The same things were measured in two ways. Each way mixes the same 12 hidden numbers, adds some noise and spreads widely along 7 directions of its own, which tell nothing about the thing.
Some things both ways: the first way, then the second way.
[-13 -29   8   8  10   7  -7 -24  22  13  10 -13   9 -32  -6  -5  -7 -26
  12 -10   3 -16 -30  -9  -3]
[ 17   6  15 -12  -8  21 -12   6  -8  -6   8  -9   0 -14  -1  21  -6  -8
   1  10  -4  10  20  11  -3  -4  -4   1]

[ 11 -16  -7  11  12 -13 -14  10  11  -8  -7  -8  -5  -6  -5   4 -14   6
 -13  -7  -4  20  13   7 -11]
[ -6   3  -3  -7  -9  -3   4   3  -7  -3  -4 -11   1  -7   4  15  -7  20
 -11   6  -9  -9  10   8  23  -3   2  11]

[ 16  14  11 -22  -5 -14   4  10   4  -6  10  20  -7   3  -8 -17   1  11
  -9  -9  12   6  30   9  14]
[-14 -20 -19   2  -3 -27  -4  14  -6   8   7  13 -19  17 -22   7  -2   7
 -17   2   5 -17   2   7   2  15   6  22]

[ -8 -15  37 -22  10  -5  11 -16  29  20  20  28   6 -12  14 -23  -2  -8
  -2  14 -13  19  -8 -19  16]
[  1   3  -1   4   8   9  -6  -2 -17  -4   3   1  -5  -5  -5  -2   6 -13
   1  -6   3   1   5   1 -11   5  -6   2]

[ 12   0  20   4   9 -29  -2  -7   5   6   3   7 -11   9  16   6 -10  -7
  -9   6  20  29   3   6 -23]
[ 14  17 -12   8  -5  -2  -5   7  -2   4  -2  21   9   2   4   5  -3 -28
   5 -16   1   9  -3  -4  -4  -3  11  -8]

[  0  -4  20  -5  13   5   8  13   7  -6 -25  -8  -2   8  14  -1 -12  -4
   5  -9   8  -3  -3  14 -19]
[  6   9  -7  -5 -14  -3 -11 -11  -9  -5   1 -10  -3 -14  -1  -3  -2   9
   1   6   4   3   7   5   2 -10  -9 -13]

[ 11  -1  -1   5  13  14   8  30   8  12 -16 -23   7   9   3  -1 -14  -3
   6  -9  12 -10  -9   9  -5]
[ -6   1   2 -10 -10   2  -7  -8 -11  -1  10   2  -5 -13 -10   8   1  13
 -24   9  -1   6   4   1   3   2 -11  10]

[ -3   0  10 -15   7   3  -5  -7   8  11   2  19  -6  -9 -18 -14   9 -32
  11  -9   4  -4 -10  -7  11]
[ -7  11  12  -1   6  20  24   6 -10 -19  -1   7   1  -6   3  -5  14  17
   3  -5  17 -13   6  -7 -10   0  -9   9]

[ -6 -16  -6  -7   2  13  -9  12  13 -16   7  -3  -1  15 -13  -4  -4  34
  -8  -8  17 -13  21  -4  26]
[-16  -7  10  -1   2   8  19 -13  -4  -2   1  -9 -20  -6 -13  -8  18  16
 -10  -3   4  -8   2 -11   5   5 -21   3]

[  7 -16   3   3  17 -14  -5   9   0  22   9  -7  -4   3  18 -13  11 -22
   2  -3  -3   9  -7  11 -29]
[  6   4   3   3  -3  -2 -29 -15   2   4 -13 -17  21  -9  16   8 -17  -2
  18   3 -19   6   3   8  21  -2  14   3]

[ 28  -2  -1  10   4  -9  -5   9  15  12  13   1  -4   2  12 -20   4 -11
  -6   9 -26  28   5   8  -2]
[  4 -13  20 -10   8   6  12   2  23   6   7   4   5  20  -7   8 -16 -14
  29  -1   1  17  -3  -6 -17  11   2 -15]

[  1   9   1  -1  -4 -12   7  25   8  -7  17   4  -4   9   4   2  -9  35
  -6  -5  17 -16  26   7  -1]
[  3   8  -1   2  -5  -6   3   2   0  -6  -9  12   9 -12  -9   1   1  17
  -2   1  10 -13  -8 -20 -11  -2  -7   7]

[-16  -8  12 -15  23  -6 -12 -14  -1  11   9  17  -1   5   9 -15   6   0
   3 -17  22   6   1  11 -14]
[  6  -5 -25 -17 -20 -18   8  -2 -15  -5  12  29  -7  14 -18  11  -8   5
 -15  -4 -12   0  -7  11 -32   2  -5  11]

[ -4  -9  13  -3  -2   0  -3   6  12  -2 -19   7  -8   1 -19  -8   9 -15
   4 -11  16 -14  -8 -18   3]
[ 12  -4  -4  -6   6   0 -15  16  17  24  18   2  -9  13   0  10 -10  -3
  -5  11   4  14  -2  14  11   2  10 -12]

[  3 -20   8   2  -3   4 -13  -1  -1 -19  -4  15  -6 -15 -13 -17   2  18
  -6 -13  -3  -1  30  -3   4]
[ -8   0  -2  19   8  -7  -2 -12   2   0 -28 -12   4 -22  12 -27  12  22
  -3  -8   5 -17 -17 -25  18  -3 -10  15]

[ 12 -11   1   4   1  -4 -17  -7  -1  -6 -14  -1  -8  -6  -1  -9  -8 -13
  -7  -1   0  21  15   4 -11]
[-33  -7 -11   9   5   2  25   5 -11 -12  -9  -4 -19  -4 -13  -4  21  12
 -16 -12  13 -24   9  -9   0  13  -9  15]

[ 12 -20   6  17  11  -2 -13 -14  -2  15  -3  -5   0 -10  -8 -11  -8 -23
   2 -12   9   7  -5  -3  -5]
[ -5 -23  27 -25  -6  -6   9  16   6   9  26  31 -18  21 -35  30 -14  24
  -2  15   5  -8   4  -2 -17  18  -2   8]

[ 17  -2 -20  11 -17   7  -9  27   2  -4   3 -24  -3 -13  -9  -6  -6   9
   2 -12   6 -18  15  11  -6]
[ -7   3  11 -11  -1   8   5  -2   1  -8  16  -8  -1   3 -12   0   6   7
  -4  14  12   1  15   8   0   6  -6  -2]

[ 10   3 -14  -9  -7 -14  -2  24   4 -13   3  -1  -1  10  -8  -7   2  28
  -6 -16   8  -9  34  13  15]
[ -3  -3  -4 -11 -17 -23  -9   2   0   2  -4  -2   0  -2  -2  12 -18  25
  -8   7  -5 -12   3   5  20  -3   8   4]

[ 11 -13  15   6   3  -5  -5  -1  13   1  12   0   0 -10  14  -8 -28  19
 -10   5  -5  23  15   6  -7]
[  6   1   6  -4  -6   0 -10  -6  -4  -4 -10   0  13 -22  -6   0  -4 -13
 -11   0  -8   5  -5 -15  -8   4  -6   9]

[ 18   1  12  -4   9  -5  13  17  21  -9  11   1  -2  13   8  -5  -5  17
 -12   8  -1   6  13   7  11]
[ 13  -2  12  -1  -4   3   5   0   4  10   4  11   0  -5  -7   0  -9  -3
  15   0   1  13 -11 -19 -16  -3 -12 -17]

[ -9  -8   2 -10   0   2  -4   5   5   5  -6  -2  -8  11  -8  -9  13 -21
  19 -14  10 -27 -11   0   3]
[  2  11   1   5  14  16   6  -6   6  -7  -6 -13   2  -2  11 -10  12  -6
   9  -7   6   1   3   1   7  -2  -4  -4]

[  7   5  -7  -1  -4 -10 -10  21 -11 -13  -4  -9  -8  -7 -12   3  -6  19
  -4 -15  44 -15  16   9 -23]
[  5  24  11  -6  -2  18   8  -8  -6 -16  14   1   2 -10  -2  -8  13   7
   0   6  26   9  10  -4  -4 -10 -17 -10]

[ 16   9  13   4   0   1  11   7  16 -28  -6   9  -1 -27  -3   9 -32  19
 -15   1 -11  16  34  13   2]
[  7  -2  -2  -1   1  12   8  13  -7  -6  15  13 -23   0  -8  -9  13  -9
  -2   3  21   5   5   1 -17  -2 -16   0]

[ 13 -20  12  -4   2  -1 -12 -15   3  -1  34   8  -4 -31  -2 -23   2   4
  -3   2  -4   4   9   3  -2]
[ 12  16   3  -4  -5   7   1 -14 -16  -5  12  11   9  -2  -7   3  -2  -2
  15   0   1  11   0  -2 -24  -6 -12 -12]

[  1  -9 -19  -1   5  -8  -1   1  -2   5 -12 -19   5   4 -11  -8  20 -37
  28 -25   3 -36 -16  11   7]
[ 17   9 -23  20  16 -10   3  10  11   9 -30  -1  30   9  40  -9 -17 -39
  19 -27 -16  12 -21  -5  18  -4  23   9]

[ 14 -26   7  17  20 -33 -14 -11  -6  25  -3   3  -4  -5  14 -18  11 -35
  -6   0  -7  33  -5  -2 -35]
[  9 -14  26  -5  25  13   0   4  19  13   7   3  -2  20   5   3 -12 -22
  29  -3   0  16  -5  -1  -2  12   4  -7]

[ 28  19   2 -12  -5  19   7  16  22   5  -2   8   2  -2 -19 -28   7 -14
  14 -20 -17  -5   0  15  39]
[ -3  -1   5  -9 -16 -16  20   1  -3 -12   6   6  -3  15  -9 -10  -1  26
   4  -2  16 -10   6   2  -2  -3  -3   4]

[ 14  -9  11   2   9 -17  -4   8   9  -3 -26  -6  -4  -3   2  -7  -9 -13
   2  -3  -3  17  -6   2 -15]
[ 10   6  -5   8  25  14  -1  -2  12   7   2 -20  -5  12  19  -9   2 -42
  10  -9   9  28   4   9  18   0  -2  -6]

[-12   6   3  -3  17  18   2  12   6   0 -12 -16  -1   9  -2  15 -11  -5
   5 -24  42 -21  -8  20 -16]
[ 10  11  26 -17 -21  17   5  -9 -11 -23  19  -9  -4  -4  -5  -8   5   3
  16   8  15   8  26  14  -7  -9  -9 -16]

[ -6 -11  10   1   3   7   0   1  11   6   3   7  -5  14  -2  -5   9  -4
  -3  -5  17  -6   3 -10   5]
[ 18  21  13  -6 -10  10  -6  -7  -2   1   8   0  13  -3   9  -9  -5  -6
  18  -9   1  14   2   5  -6 -10   8 -39]

Other things, the second way, with their names:
Q886: [ 26   6   0 -13 -11  -3 -16   1  -1   3   3   5  13 -15  -2   4 -14  -3
  -6  14 -12   8 -10  -2 -13  -7  -4  -5]
Q160: [ -5   3  25 -12   5  12  -6  -9   1   2  11  -1 -11 -11  -8   1   8  21
  -8  13   5  -6   2  -2  12   3  -9  -7]
Q19: [-11 -13 -21   3  -2  -6  20  15   2  12  -2  22 -28  -5 -11   5  11  19
 -28   0  -1 -15 -17 -14  -1   4 -14  13]
Q300: [  7   7 -17  -3  -1 -14  -3   2  15   3   6   1   0  29  -2  10  -9  -7
  16  -4   7   1   8  20   8   0  16 -12]
Q310: [-10  11  -5  19  21  17  25  10 -17 -13 -19  -5  14 -14  14 -10   8  -6
  12 -16   8 -11  -3 -18 -12   2  -7   6]
Q985: [ 14   3 -15  -8   0  -5  -5   7  10   7   7   9  -4  21  -8  23 -10 -20
  -4  -8   0  13   4  12  -6   4   8   2]
Q769: [-12   6  -4   1  -4   4  21   4 -14  -4  -5  10  -4 -13 -11  13   7  16
 -11   0  -3 -18   0 -15  -4   2 -12   8]
Q324: [  2   6  15  -8   0   1  21  12   6  -2  -3  26  27  -7   1  -1  -4  20
  -7   9  -7 -12 -21 -20 -12   5   3  13]
Q955: [ -4   9  -5  -2   4  -9   7  16   1  -1  11   9  17  17  -6  13 -15   6
  18  10  15  -4   8   4  -6   5  11  -7]
Q418: [  7  -4   2  -4  -2  -8  -9   8   8   4   9  -3   6  14   5   0 -13 -21
  15  10   0  10   8  16  14   3  15  -3]
Q710: [ -2   7  -9 -10 -13 -23   6   5  -2  -4   6   4  34  19   5   0 -24   5
  12   7  -8   1   2  16   2   3  25  -5]
Q792: [  1 -24  28  -6   5 -15  21  20  19   8   4  19   9   7 -14 -21 -14  11
  14  12  14  -4 -24 -33 -22  13  -7  -1]
Q464: [-11  -7   2  -9  -3  -9   5  10  -8  -5  -5   2   8  -4 -15  28 -21  30
   7   8   1 -19   6  -8 -15   7  -1   7]
Q627: [ -6  23  -4   6 -21  21   3 -21 -28 -19  -8 -14 -12 -38  -4  -8  25  15
  -9 -12   7  -8  16  -7  -5 -14 -22 -16]
Q209: [  4   0  22  -5   9  31 -23 -26  -6  -1  13 -18 -31 -23   1 -20  24 -23
 -10   5   6  21  10   7  15  -2 -23  -7]
Q338: [-11   7   8   6   9  25  11  -2 -10  -8   1 -14 -16 -18  -6 -12  26   8
 -14  -7  18  -4  10  -9  -3   2 -20  -3]
Q720: [  3  26 -11   9   1  18   9  -7 -36 -14   8  13 -13 -14  -4 -23  35 -27
 -16 -20   9  -4   5  -1 -16  -4 -14 -10]
Q71: [  4   4 -21   6  -2 -17 -11   1  -2   7   5   8   7   6  -7 -10   1 -12
 -12  -1   3   5  -8   1  -5   5   6   2]
Q503: [  4   0   6   4   2   3 -18  -9   4   4 -15 -25   2 -15   5  -6   4 -11
 -10  -9  -9   1   2  -3  17   3   2   2]
Q944: [  2   4  -3  14  -7   8  -8  -5  -9  -8 -14 -21   2 -22   8 -21  12 -19
   0 -10   3   4   8  -5   6  -3  -4   0]
Q901: [ 22  25  -5   1  -6  -1 -20 -14  -8  -9  -4  -5  19   3  17  -3  -6 -19
  18 -12   0  11   8  16   7 -12  13  -7]
Q179: [ -5  -2   1 -13 -10  -8  11  15  -6  -9  13  13   4  12 -12   9  -8  12
   2  11   8  -9  10   9  -9   6   6   4]
Q52: [  5  12  19 -16   3  13 -10  -8   4  -3  10 -11   6  -5 -14  26  -9  23
   5  14  11   2  14   1  -3  -1  -8 -10]
Q921: [ -8  -5   0  11   7   0   1 -14   3   0  -3  -6   8  -4   2 -23  11 -17
   7   6  -3   7  -7  -7   4   9  -6   9]
Q288: [  7  -2  14  -5   6   9 -15   4   8   4   6  -1  -7   9   2  13  -9  -7
  19  -2   7   5  12  12   8   3  10  -8]
Q975: [  7  13 -23 -12  -7  12 -12   2  -8   2   9  -1  -6 -11   4  16  -1 -23
 -27   0 -15  18   7  21   3  -3   4  -7]
Q902: [  2  -5  22  -6  15  14  12  12   2  -4   8  -1   1  13   6  -2  -5 -21
  17  -5   9  10   8   4  -2   9   4  -1]
Q86: [  1   6   5  -2   1  13   3  -8  -7  -9   2 -12 -13  -9   7  -7  10  -5
  -7  -3   9   9  11   5  15  -6 -14   7]
Q386: [  6   0 -16  -2 -10 -14  -1   1  -3   8   4  -2   1  15  -4  13 -20  -2
  15  -8  -3  10   4   9  -7  -2   6 -17]
Q872: [ -1  -9  -2  -9 -17 -17  -3  15  12  -1   2  14   6   7 -11   5 -16  26
  10   9   9 -14   0   2 -11   4  13  -5]
Q525: [ 23  -8   4 -16 -28 -13 -24  17  11  18  -4  -1  12 -26  -8  16 -30  10
 -20  14 -18   8 -10  -9  -6  -4   7 -11]
Q843: [  1   5  -6  20   4  -3 -24   4   1  13 -20 -12  13 -22  12   0  -4 -10
   1   0  -8  -4  -4 -11  26   0  11   4]
Q120: [ -5  -1  -9   9  12   6 -10  -9 -15   9   3 -11  -8  -2  -8   8   2 -15
   1  -6  -3   7   6   2  -3   6  -8  -2]
Q894: [  7  -9   0 -10   4 -17 -18  21  10  11   7   3  23  20   4  23 -40 -16
  21  14  -8   9   5  16   5  11  30   0]
Q640: [-18  -1  13  -9   4  11  10  -5 -10 -16  -3  -6  -9 -23  -3   0   7  23
 -12  11  11 -11   6 -11   7   2 -19  14]
Q17: [-13   6  -6   1   3 -23   4   5   5 -10  -6  -6  19  21   3   5 -17   2
  21  -2  16 -10  13   7  20   5  21   3]
Q393: [  0   6 -16  -2 -11  -6 -20   9   5   2  -9   7   2 -20  -3  15  -3  24
 -28   9   3 -11  -3  -4   9  -2   4  15]
Q281: [ 13   5 -20  -9  -5  -5   8   8 -13   3   5  -5  -4  -2   9 -11  -4 -11
 -23  -5  -9  13  -5  12   0  -7  -4  -4]
Q429: [ -7  -3  -2  -9   5  -6  17  15  12   5  10   0   4  18 -11  15 -14  12
  15  11   7  -5   5   3  -6   8   5 -17]
Q362: [ -5 -10  -6   1   3   4   8  17  11  -1   0   5   0  11   5   0  -1 -23
   4  -3   0   5   4   7   1  11  14  10]
Q104: [ -4  -6 -20  -4 -15  -3 -12  -3  -6  -3  -8   4 -20 -23  -5  10   4  22
 -29   4  -3  -8  -2  -1   5  -4 -12  21]
Q846: [ -5  -6   4   6   6   7 -13  10  12   9  -4  -2  -8   0   1  15  -1  -6
   1  -2   4  -2   8   2  17   8  11   8]
Q598: [ -5  13   4  -5   3  11   4 -10 -12 -11   4   0  10  -1   7   1   0  -4
  10  -1  -2   3   8   9   1   1   3  -2]
Q317: [  6  -3   8   2   8  -4  17  21  14   8  -4   1  19   2   1   2 -13   9
   4   7   5   0 -11 -18  -3   4   0   6]
Q177: [  7  -5  11 -20 -15   1  -2  -2  10  -3  -3 -15   2 -12   9   6 -18  16
  -4  11 -10   8   3   7  14  -7  -1  -2]
Q742: [  6  -7  11  -6   9   7  -3  -1   4   9   9 -10   4   2  -4   8 -12 -13
   2   7  -3  22   1  -1  -5   7  -7   0]
Q658: [ -4 -14   8  -7   5   3  -3  18   9   9   6   2   0  -6 -16  21 -12  13
 -10  18   7   1   0 -10  -9  11  -6  12]
Q433: [ 11   7   9   6   3  13 -12   4   2  -1 -14   2  14 -19  10  -6   5 -29
  -1  -5  -8   4  -4 -10   4   3   7   7]
Q987: [ 21  -2   0 -14  -7   7 -14   0  13   8  11  -7  -6  -2  -1   6  -5 -23
 -16   8  -8  27   3  12   3  -2  -3  -1]
Q11: [ 18  16  11  -4  -5  11  -2 -14 -15 -10  -1   2   5 -11  12 -13   7 -12
   1  -9  -7   8   0   2   0  -9  -7   2]
Q625: [ 10 -13  10   5   8  -3   3  15   6  14   2  10   8  10  -3  -5  -9 -26
  17  -2  -7   6 -10 -10 -13  12   6  -2]
Q547: [ -5  -1 -19   6   1 -18  -4  -4 -19  10  -2  -4  -3   0  -2   2  -6  12
 -10   1 -11  -8  -6   2   9   0  -5   9]
Q223: [ -2  -5 -14   2  17   4  17  14   2  11   3  -6   0   5   6  -3  -1 -19
 -16   0  -7  13  -9  -1   2   8  -4   7]
Q287: [ -6  -1 -25   3   5 -14   5   4  -1  10  12  27  -4  15 -12  -2   2 -12
  -4   2   2   3 -14  -2 -13  10   1  -1]
Q842: [-13  -2  -3  -1   1   4  15  -4  -8  -3   8  13  -8   2 -15 -10  20   4
 -13   0  -3 -11  -4  -2 -14  12  -7   5]
Q855: [  1  -3   1 -19 -13   1  25   8 -15 -14  18  -2 -10   0 -11  -7   0  16
  -7  14   6  -3   9   8 -19  -3 -18  -3]
Q217: [ -6 -20   5  10  15   4  10  -1  11   7   0   3 -17  17 -12   3   3 -15
  25  -5   7   3  -1  -9  -8  13 -10   7]
Q697: [  7   7  -9 -10  -9  -4  -4  -2   6   5   8   7 -11   5  -4   6  -2   0
 -11  -3   2   8   0   9   6  -4   2 -12]
Q702: [ 18  -7   3  -1   1  -2   4  13   8   4  -3   7   5   7   5   6 -16 -12
  16  -2   1  10  -5  -6  -9  -1  -1   7]
Q580: [-13  -1 -14   8 -18 -15   0   8  -3  -7 -23   8  -2 -19  -2   2   0  21
  -8 -10   3 -25  -1 -15   7   0   5  11]

Some of these things the first way, each followed by its name:
[-12   3   1 -19   0  -6  -3  -7   4   3  -1   9  -3  13  -1  -9  19 -10
   8 -13  30 -12  -1   1   6]  Q580
[ -2 -18  29 -17  18 -11   8   1  19   6  19  13   0   5  16 -13  -4   9
 -15  17   2  14   4 -12   0]  Q120
[ 10  12 -15 -17 -14   9   4  33  17   7  13  -5  -2   3  -8 -12  10   3
   3  -5  -3 -11  12   9  20]  Q710
[-16 -21  12  18   6  15  10  -7  19  13  -4  -5  16 -19  13   2 -19   0
  16 -10 -11 -13 -10  -1   0]  Q901
[  2 -21  17  -6  -1  12  -1 -21  20   4  11  -2  -1 -16 -10 -16   2 -26
   7  -5   0 -11 -12  -8  21]  Q625
[ 37   7 -19  22 -14 -33 -13  20 -19  -2  -6 -17 -16   2   6 -11   9 -16
   7 -18  -7  -1  21  33 -34]  Q300
[ 17  -9   5  23   9   0  -1  20  17   1 -23 -19  -4  -6  -7  -2 -12 -19
   0  -7  -7  -2 -15  -1 -18]  Q317
[-16 -23  16 -22   5   4 -25 -29   4 -19  25  21 -14  -7 -12 -13  10  15
 -12  -5  39  -1  14 -10   4]  Q627
[ 27  -8 -11  11  11 -28 -10  17  -2   9 -26 -22   2  -2   3 -22  14 -28
  -1 -21  -4  11  -4  19 -32]  Q281
[  5 -13 -14 -19 -10  -7 -10  -3   2  -7  23 -14  -5   1 -19 -14  16  -8
  14 -10  19 -35   0   3  25]  Q769
[-12  -4   6 -22  11  12   5   9   0  10  -7  -7  -2  16  -2   2  -2 -23
  18  -7  20 -22 -10   5   6]  Q598
[-16 -14  22  -2  17  12  11  20   3   8 -37 -13  -5  36   4  13 -19 -13
  13  -9  25 -18 -14  -5  -6]  Q160
[ 19   4  -7   4  -7 -19 -17  -3 -10 -14  16   6 -14  -6 -17 -10  -4   7
   4 -18  12 -11  24  16   1]  Q985
[ 12   0  -4  -7   3 -26  -5  -2  17   3  32  13   3 -19  -4 -21  16   5
  -8  -6  -4   6   8   5   5]  Q702
[ 20   6  -8  -5  17 -15  -7  34 -13  -7   4 -17 -12  16  -8  -3  -1   8
 -13 -14  38 -15  16  21 -26]  Q742
[ -3 -11  -5 -22  -5  -7  -6  -5  18   1  34  13   4  -6  -8 -33  34  11
  -3  -6   8 -15   5  -9  25]  Q386
[ 19  -8  19  15  -2   1  -8   5  -3  -8 -17  -2 -11 -15   2  -7 -20   1
  -7  -8   6  13  15   8 -28]  Q71
[  3  -3   3 -22  12 -19 -17   6 -23 -15 -20   2 -14   5  -9  -1  -9   1
  -6 -13  37   9  23  13 -23]  Q640
[  3  16  -3 -25  -3 -18  17  27   8  13   8  -6   0  13   2  -4   8 -13
   8  -6  15 -23   2   9   4]  Q894
[ 20  17  -7  -6  -2  11   7  32  -3 -12  -8 -14 -12  19 -20  -3  -1 -12
   6 -15  18 -38  11  13  11]  Q338
[ 10   4   8 -10   2 -23 -12  -3   0  -2  10  19 -19   6 -12  -5   7 -12
  -9  -2  22  15  13  -1  -5]  Q846
[  0  -1   9 -33 -20   5 -10 -24   8  -9  35  20 -15  -9 -31 -15   7  -9
  15 -10  20 -26   9  -3  46]  Q433
[-19 -11  11 -20  -7   2   5   8  16  -2   2   6   2   8  10   0  -4  25
   0   8  20  -6   8 -13   9]  Q287
[  8   3  14 -31  10  -8   0  19  23  -3  -9   7 -12  19 -14 -13   2 -12
  -2   1   6   6  -9  -7  18]  Q223
[ 41  10   0   9  -9  -3   7  20  15  -6 -11 -15  -5 -17   4  -1 -21 -14
  -1   0 -31  22  16  28  -2]  Q418
[ 17 -13   2   1   0  -3   0   7   4   4  -4 -12   5  -8   8 -12  -6   2
  -1  -2  -2   9  11  10  -3]  Q209
[  3  -7   9 -16   8 -11 -16  -7   1 -22 -14  15 -18  11 -19  -6   5  -7
  -4 -10  18   7  11   0   6]  Q19
[ 12 -15  14 -22  11  -9   7  11  10  10   1  -4   2   5   0 -28  16 -18
   8  -8  -3 -13 -10   2   9]  Q547
[  9  -1  -4  -2   2 -19 -16  10   9   8   7  -4  -6   3  -3 -15  10   0
  -1 -16  19   3  -7   9 -14]  Q987
[  0  -3  -5 -12  -5 -13 -13  16  -8 -23  -9  -7 -22  15 -13   3   1   3
  -4  -9  29 -19  20   5 -14]  Q429
